The groups are shells around one centre, one inside the other: the same stretched ball of 3 dimensions in 7 sizes.
Known rows, each followed by its group:
263  88  325  26  -175  164  -92  -158  -179  -41  287  109  23 => taf
137  203  12  -17  61  31  126  -2  59  20  165  -36  78 => vavur
219  118  350  19  -194  158  -145  -167  -213  -14  312  154  9 => zave
277  138  209  103  42  10  37  -112  56  155  112  70  95 => mib
120  119  17  -171  -182  259  93  9  -194  -359  384  -114  -6 => vavur
276  85  370  46  -185  159  -125  -182  -190  -8  285  143  22 => mib
288  121  472  138  -130  65  -206  -238  -141  202  217  257  44 => Gigol
251  77  228  -24  -167  196  -10  -108  -165  -146  299  23  22 => Gigol
196  153  -49  -26  81  59  221  23  98  -62  142  -124  92 => sodam
95  224  124  -22  -30  57  -11  -52  -55  37  239  65  41 => Gigol
56  151  -291  -263  -45  240  341  163  -42  -488  331  -329  24 => zave
280  114  389  101  -117  85  -135  -195  -121  125  220  185  45 => Boro
268  126  175  67  17  47  61  -92  31  77  140  30  86 => Boro
20  171  -294  -280  -60  244  318  167  -66  -494  355  -316  14 => taf
105  107  -175  -244  -128  287  263  106  -125  -508  373  -276  6 => mib
153  121  147  -103  -195  226  -4  -58  -211  -237  365  -11  -4 => zave
171  125  274  -50  -224  203  -111  -124  -247  -130  364  96  -9 => vavur
136  192  -125  -60  109  44  254  64  121  -76  146  -154  92 => taf
166  165  336  15  -172  124  -166  -158  -201  35  309  179  8 => sodam
82  135  -254  -245  -56  243  323  144  -51  -475  328  -313  25 => sodam
75  218  32  -76  -31  90  59  -4  -53  -67  261  -14  36 => Boro

New rows, each followed by its group:
178  99  -183  -160  -11  201  326  98  13  -370  249  -282  57 => zave
214  85  -112  -120  -18  189  284  60  8  -313  234  -236  62 => vavur
201  155  -30  -13  83  49  208  13  101  -36  135  -108  95 => zave
240  103  -24  -39  26  117  225  11  51  -147  174  -148  81 => zave
78  184  -296  -181  82  127  368  157  93  -302  215  -298  70 => zave
80  214  -174  -110  89  67  259  94  90  -137  187  -176  74 => Gigol
265  116  23  22  76  55  202  -17  104  -19  115  -96  103 => mib
180  87  -249  -185  7  214  390  131  37  -429  244  -343  63 => mib
34  197  -296  -220  32  160  335  163  31  -356  270  -291  46 => Boro
223  168  336  99  -57  32  -121  -168  -70  189  192  189  56 => zave
34  156  -342  -291  -41  251  373  191  -39  -535  342  -366  22 => taf
92  130  -67  -208  -161  266  152  53  -171  -413  386  -172  -6 => vavur
202  147  -121  -39  122  53  294  57  147  -91  116  -184  106 => Gigol
137  213  148  19  2  27  -3  -69  -13  98  195  78  59 => taf
118  161  -307  -165  106  122  407  159  128  -302  184  -325  85 => Boro
185  177  74  18  49  32  99  -37  52  50  152  -7  82 => sodam
134  163  296  -35  -208  166  -154  -133  -243  -56  356  144  -10 => vavur
43  182  -103  -197  -98  205  157  71  -117  -330  350  -155  7 => sodam
184  80  1  -148  -152  259  153  11  -146  -369  342  -157  13 => mib
12  175  -274  -281  -74  246  294  160  -85  -488  366  -297  8 => Gigol
26  206  -55  -177  -102  180  100  47  -128  -262  351  -98  4 => taf
60  202  -308  -177  103  106  369  163  111  -274  203  -293  74 => Gigol
50  201  -268  -185  60  127  324  147  61  -288  238  -264  59 => Boro
51  171  -436  -262  81  181  478  231  97  -466  246  -422  64 => Gigol
118  142  161  -114  -213  225  -41  -63  -239  -224  387  18  -16 => vavur
21  227  -78  -154  -45  134  123  57  -70  -196  305  -97  22 => mib
144  142  257  -62  -223  200  -113  -114  -251  -133  372  95  -14 => vavur
39  201  -248  -198  24  148  295  138  21  -312  268  -251  46 => zave
58  147  -319  -272  -36  245  369  178  -30  -512  327  -356  27 => Boro
160  115  125  -106  -181  225  21  -49  -194  -246  354  -31  1 => sodam
149  149  -248  -131  99  114  373  128  123  -257  172  -287  88 => zave
18  171  -432  -305  19  227  449  235  26  -542  308  -423  38 => mib
196  150  404  44  -193  125  -210  -194  -221  70  308  222  7 => Boro
241  74  -43  -88  -35  184  239  24  -9  -269  230  -190  61 => Gigol
231  167  222  89  21  9  -7  -116  23  167  139  102  82 => vavur
227  87  -138  -103  27  161  321  71  59  -280  195  -252  79 => Gigol
76  155  30  -172  -182  239  52  5  -206  -318  394  -76  -14 => vavur
178  192  362  81  -94  42  -178  -177  -121  189  233  228  36 => taf
33  182  -85  -207  -127  222  133  64  -150  -349  376  -144  -4 => vavur
89  125  -62  -218  -181  282  145  51  -194  -438  404  -173  -13 => mib
279  130  270  103  -9  34  -20  -141  -2  148  146  109  80 => vavur
42  161  -334  -273  -21  232  372  186  -17  -497  321  -355  29 => Boro
274  131  383  119  -81  51  -132  -194  -86  179  191  197  57 => Boro
192  171  -22  1  101  25  196  8  116  10  120  -87  99 => taf
134  180  -225  -100  133  64  345  115  153  -163  142  -243  97 => Gigol
141  138  232  -76  -222  209  -93  -101  -249  -161  377  72  -14 => vavur
207  95  167  -66  -168  210  15  -74  -172  -198  323  -12  13 => zave
177  89  29  -140  -158  251  123  -2  -158  -341  344  -129  11 => taf
45  222  -1  -116  -58  120  68  16  -84  -134  297  -39  23 => taf
7  193  -153  -240  -111  227  178  100  -134  -392  380  -188  -4 => mib
232  158  150  64  43  20  61  -79  50  108  132  38  88 => Boro
181  189  203  53  -4  25  -25  -100  -14  129  180  103  65 => zave
63  209  69  -101  -99  136  13  -19  -128  -123  317  4  12 => Boro
115  128  60  -157  -194  251  51  -12  -212  -323  389  -74  -13 => vavur
239  70  11  -85  -76  201  186  -2  -57  -268  259  -151  48 => Gigol
137  162  302  -32  -209  166  -157  -137  -243  -51  355  148  -9 => vavur
86  163  112  -134  -194  217  -18  -37  -223  -237  387  -3  -16 => vavur
16  185  -149  -238  -116  232  179  97  -137  -399  381  -191  -4 => Gigol
115  181  311  -32  -211  155  -180  -139  -251  -29  362  170  -13 => mib
55  153  -114  -229  -142  256  173  78  -157  -422  387  -190  -6 => vavur
152  206  341  64  -97  44  -176  -164  -129  174  246  222  31 => mib
197  116  -229  -114  96  124  388  115  130  -268  159  -298  95 => Gigol
243  71  -41  -91  -41  190  239  23  -15  -279  234  -192  60 => mib
